The rows of each matrix lie in a flat space through zero, up to rounding. After each matrix: how many dimensions does the smallest such space have?
In the rows, zero is written as 128.

[[140 134 134 175  91  96 158  80 138]
 [134 205  83 169  76 124 186 151 167]
 [134  83  98 155  89  89 136 102 142]
 [175 169 155 158  77 156 167 149 118]
 [ 91  76  89  77 190  95  71 133 146]
 [ 96 124  89 156  95 112 172 108 135]
 [158 186 136 167  71 172 151 147 132]
 [ 80 151 102 149 133 108 147  88 146]
 [138 167 142 118 146 135 132 146 133]]
	6

[[169 112 112  78 113 121 116 167 188]
 [112 224 188 166 203  90 135 135 114]
 [112 188 223 202 171 132 115 163  96]
 [ 78 166 202 226 157 147 128 114  45]
 [113 203 171 157 188  97 136 128 115]
 [121  90 132 147  97 159 120 129 108]
 [116 135 115 128 136 120 138 105 116]
 [167 135 163 114 128 129 105 195 179]
 [188 114  96  45 115 108 116 179 223]]
	3

[[115 143 120 117 159 148 154 118 122]
 [143 114 149 144 121 121 148 132 124]
 [120 149  89  99 160 108 120  99 159]
 [117 144  99 102 115 117  82 128 152]
 [159 121 160 115  29  90  93 175 173]
 [148 121 108 117  90  66  68 123 176]
 [154 148 120  82  93  68 129 129 209]
 [118 132  99 128 175 123 129  95 125]
 [122 124 159 152 173 176 209 125  82]]
	4

[[ 87 107 182 150 167 120 100 124 199]
 [107 113 168 141 108 128 144 176 122]
 [182 168  69 107  88 178  98 111  65]
 [150 141 107  83 169  85 161  57  90]
 [167 108  88 169  43 166  98 199 152]
 [120 128 178  85 166  78 177  90  73]
 [100 144  98 161  98 177 119 186 139]
 [124 176 111  57 199  90 186  36  38]
 [199 122  65  90 152  73 139  38 124]]
	5

[[169 144  96 143 144 124 130  96 159]
 [144 131 132 135 133 109 117 107 126]
 [ 96 132 203 137  77 136  57 130 140]
 [143 135 137 167 102 112  82 116 158]
 [144 133  77 102 176 107 196 110 127]
 [124 109 136 112 107 242 117 145 114]
 [130 117  57  82 196 117 238 142  87]
 [ 96 107 130 116 110 145 142 139 121]
 [159 126 140 158 127 114  87 121 109]]
	6

[[144 205 150 105 141 104 119  93 132]
 [205 143 101  99 133 137 146 180 115]
 [150 101 126  75  93  88 152 123 124]
 [105  99  75 221 120 228 135 168 139]
 [141 133  93 120 119 128 130 135 127]
 [104 137  88 228 128 188 144 135 153]
 [119 146 152 135 130 144 116 108 113]
 [ 93 180 123 168 135 135 108  80 133]
 [132 115 124 139 127 153 113 133  89]]
	7

[[126 119 144 140 135 108 152 157 166]
 [119 133 136 119 122 142 131 112 126]
 [144 136 154 117 121 157 130  96 143]
 [140 119 117 144 136 100 126 149 126]
 [135 122 121 136 134 114 128 149 134]
 [108 142 157 100 114 179 139  97 147]
 [152 131 130 126 128 139 116 118 127]
 [157 112  96 149 149  97 118 206 149]
 [166 126 143 126 134 147 127 149 173]]
	4

[[162 131 160 155  93 129  89 133 121]
 [131 188 140 144 127 124 103 127 128]
 [160 140 129 103 184 134 181 104 168]
 [155 144 103 177 124 151 132 131 123]
 [ 93 127 184 124 131  74 127 116 120]
 [129 124 134 151  74 160 103 156 108]
 [ 89 103 181 132 127 103 177 122 138]
 [133 127 104 131 116 156 122 144 106]
 [121 128 168 123 120 108 138 106 216]]
	7

[[242 107 135 116 173  48 144 158  72]
 [107 139 145 116  99 149 120 125 131]
 [135 145 174  92  79 138 116 135 107]
 [116 116  92 156 163 125 137 121 147]
 [173  99  79 163 204  81 149 133 126]
 [ 48 149 138 125  81 188 113 109 161]
 [144 120 116 137 149 113 134 130 125]
 [158 125 135 121 133 109 130 137 111]
 [ 72 131 107 147 126 161 125 111 162]]
	2

[[144 114 113 154 127 114 144 120 108]
 [114 146 148 128 124 129 108 121 125]
 [113 148 152 149 121 121 118 107 102]
 [154 128 149  41 132 138  97 160 174]
 [127 124 121 132 129 129 134 129 129]
 [114 129 121 138 129 135 134 128 131]
 [144 108 118  97 134 134 175 143 125]
 [120 121 107 160 129 128 143 122 121]
 [108 125 102 174 129 131 125 121 133]]
	4

[[147  79 220 130 113 139 173 153  95]
 [ 79 143 159 124 174 192 137 138 115]
 [220 159 138 183  89  22  67  66 189]
 [130 124 183 140 140 148 142 132 124]
 [113 174  89 140 153 136  99 106 159]
 [139 192  22 148 136 109  97  98 195]
 [173 137  67 142  99  97 146 127 170]
 [153 138  66 132 106  98 127 123 156]
 [ 95 115 189 124 159 195 170 156 103]]
	4

[[180 145  27 121 192 110 208 152  90]
 [145  22 244 174  89 130 143  33 150]
 [ 27 244  32  87 162 105  80 209 156]
 [121 174  87  60 132  92 131 153 110]
 [192  89 162 132 108 145 145 108  99]
 [110 130 105  92 145  77 163 107 131]
 [208 143  80 131 145 163 152 171  76]
 [152  33 209 153 108 107 171  36 139]
 [ 90 150 156 110  99 131  76 139 144]]
	4

[[168 142 166 184 134 107 138 161  94]
 [142  48  78  64 172 170 131  48 211]
 [166  78  81 120 157 128 116 109 145]
 [184  64 120  97 157 169 121  88 159]
 [134 172 157 157 175 137 170  85 124]
 [107 170 128 169 137  92 147 141 111]
 [138 131 116 121 170 147 145  79 141]
 [161  48 109  88  85 141  79 164 140]
 [ 94 211 145 159 124 111 141 140  78]]
	5

[[140 131  96 146 105 160 163 102 138]
 [131 143  84 135 111 140 172 101 122]
 [ 96  84  72 143  93 123 200 130 198]
 [146 135 143 140 130 154 126 126 120]
 [105 111  93 130 114 115 171 132 156]
 [160 140 123 154 115 211 112 122 107]
 [163 172 200 126 171 112 131 131  74]
 [102 101 130 126 132 122 131 171 150]
 [138 122 198 120 156 107  74 150 126]]
	5

[[146 134 125 105 143 161 135 128 118]
 [134 178 105  86 111 143 133 135 125]
 [125 105 195 131 102 163 131 186 127]
 [105  86 131 187 135  71 116 104 141]
 [143 111 102 135 170 128 129  89 121]
 [161 143 163  71 128 219 144 175 108]
 [135 133 131 116 129 144 131 134 124]
 [128 135 186 104  89 175 134 194 125]
 [118 125 127 141 121 108 124 125 134]]
	3

[[ 92 135 110 178 108 103  60 102  68]
 [135 121  94 127 120 104 147 126 137]
 [110  94  83  97  86  92 162 161 113]
 [178 127  97 106 146 118 195 122 195]
 [108 120  86 146 107  88 126 131 112]
 [103 104  92 118  88  98 125 141  89]
 [ 60 147 162 195 126 125  46 136  69]
 [102 126 161 122 131 141 136 171 130]
 [ 68 137 113 195 112  89  69 130  78]]
	4

[[ 98 133 113 147 120 154 116 123 130]
 [133  80 175 129 130  98 118 128 127]
 [113 175  65 129 138 181 130 123 116]
 [147 129 129 112 143 110 134 117 126]
 [120 130 138 143  38 109 140 148  96]
 [154  98 181 110 109  26 135  85 136]
 [116 118 130 134 140 135 117 119 131]
 [123 128 123 117 148  85 119  60 136]
 [130 127 116 126  96 136 131 136  85]]
	5

[[205 102 113 101 129 155 159 153 141]
 [102 163 161 130 110 125 120 107 127]
 [113 161 140 157 142 112 112 141 159]
 [101 130 157 109 113 160 130  90  93]
 [129 110 142 113 165 161 144 132 115]
 [155 125 112 160 161 183 127 140 148]
 [159 120 112 130 144 127 159 140 128]
 [153 107 141  90 132 140 140 140 126]
 [141 127 159  93 115 148 128 126 130]]
	6

[[136 113 143 132 117 100 153 151 136]
 [113 181 125  45 128  97 124 180 171]
 [143 125 140 137 124 124 135 147 121]
 [132  45 137 216 116 120 165  76 106]
 [117 128 124 116 127 116 133 125 141]
 [100  97 124 120 116  81 163 114 163]
 [153 124 135 165 133 163 113 123  92]
 [151 180 147  76 125 114 123 208 139]
 [136 171 121 106 141 163  92 139 115]]
	3

[[142 140 143 143 131 119 124 125 147]
 [140 150 148 138 159 122 105 132 142]
 [143 148 169 145 132 104 145 114 120]
 [143 138 145 147 122 114 140 121 144]
 [131 159 132 122 218 122 165 165 110]
 [119 122 104 114 122 145 116 132 131]
 [124 105 145 140 165 116 125 147 117]
 [125 132 114 121 165 132 147 150 124]
 [147 142 120 144 110 131 117 124 179]]
	5
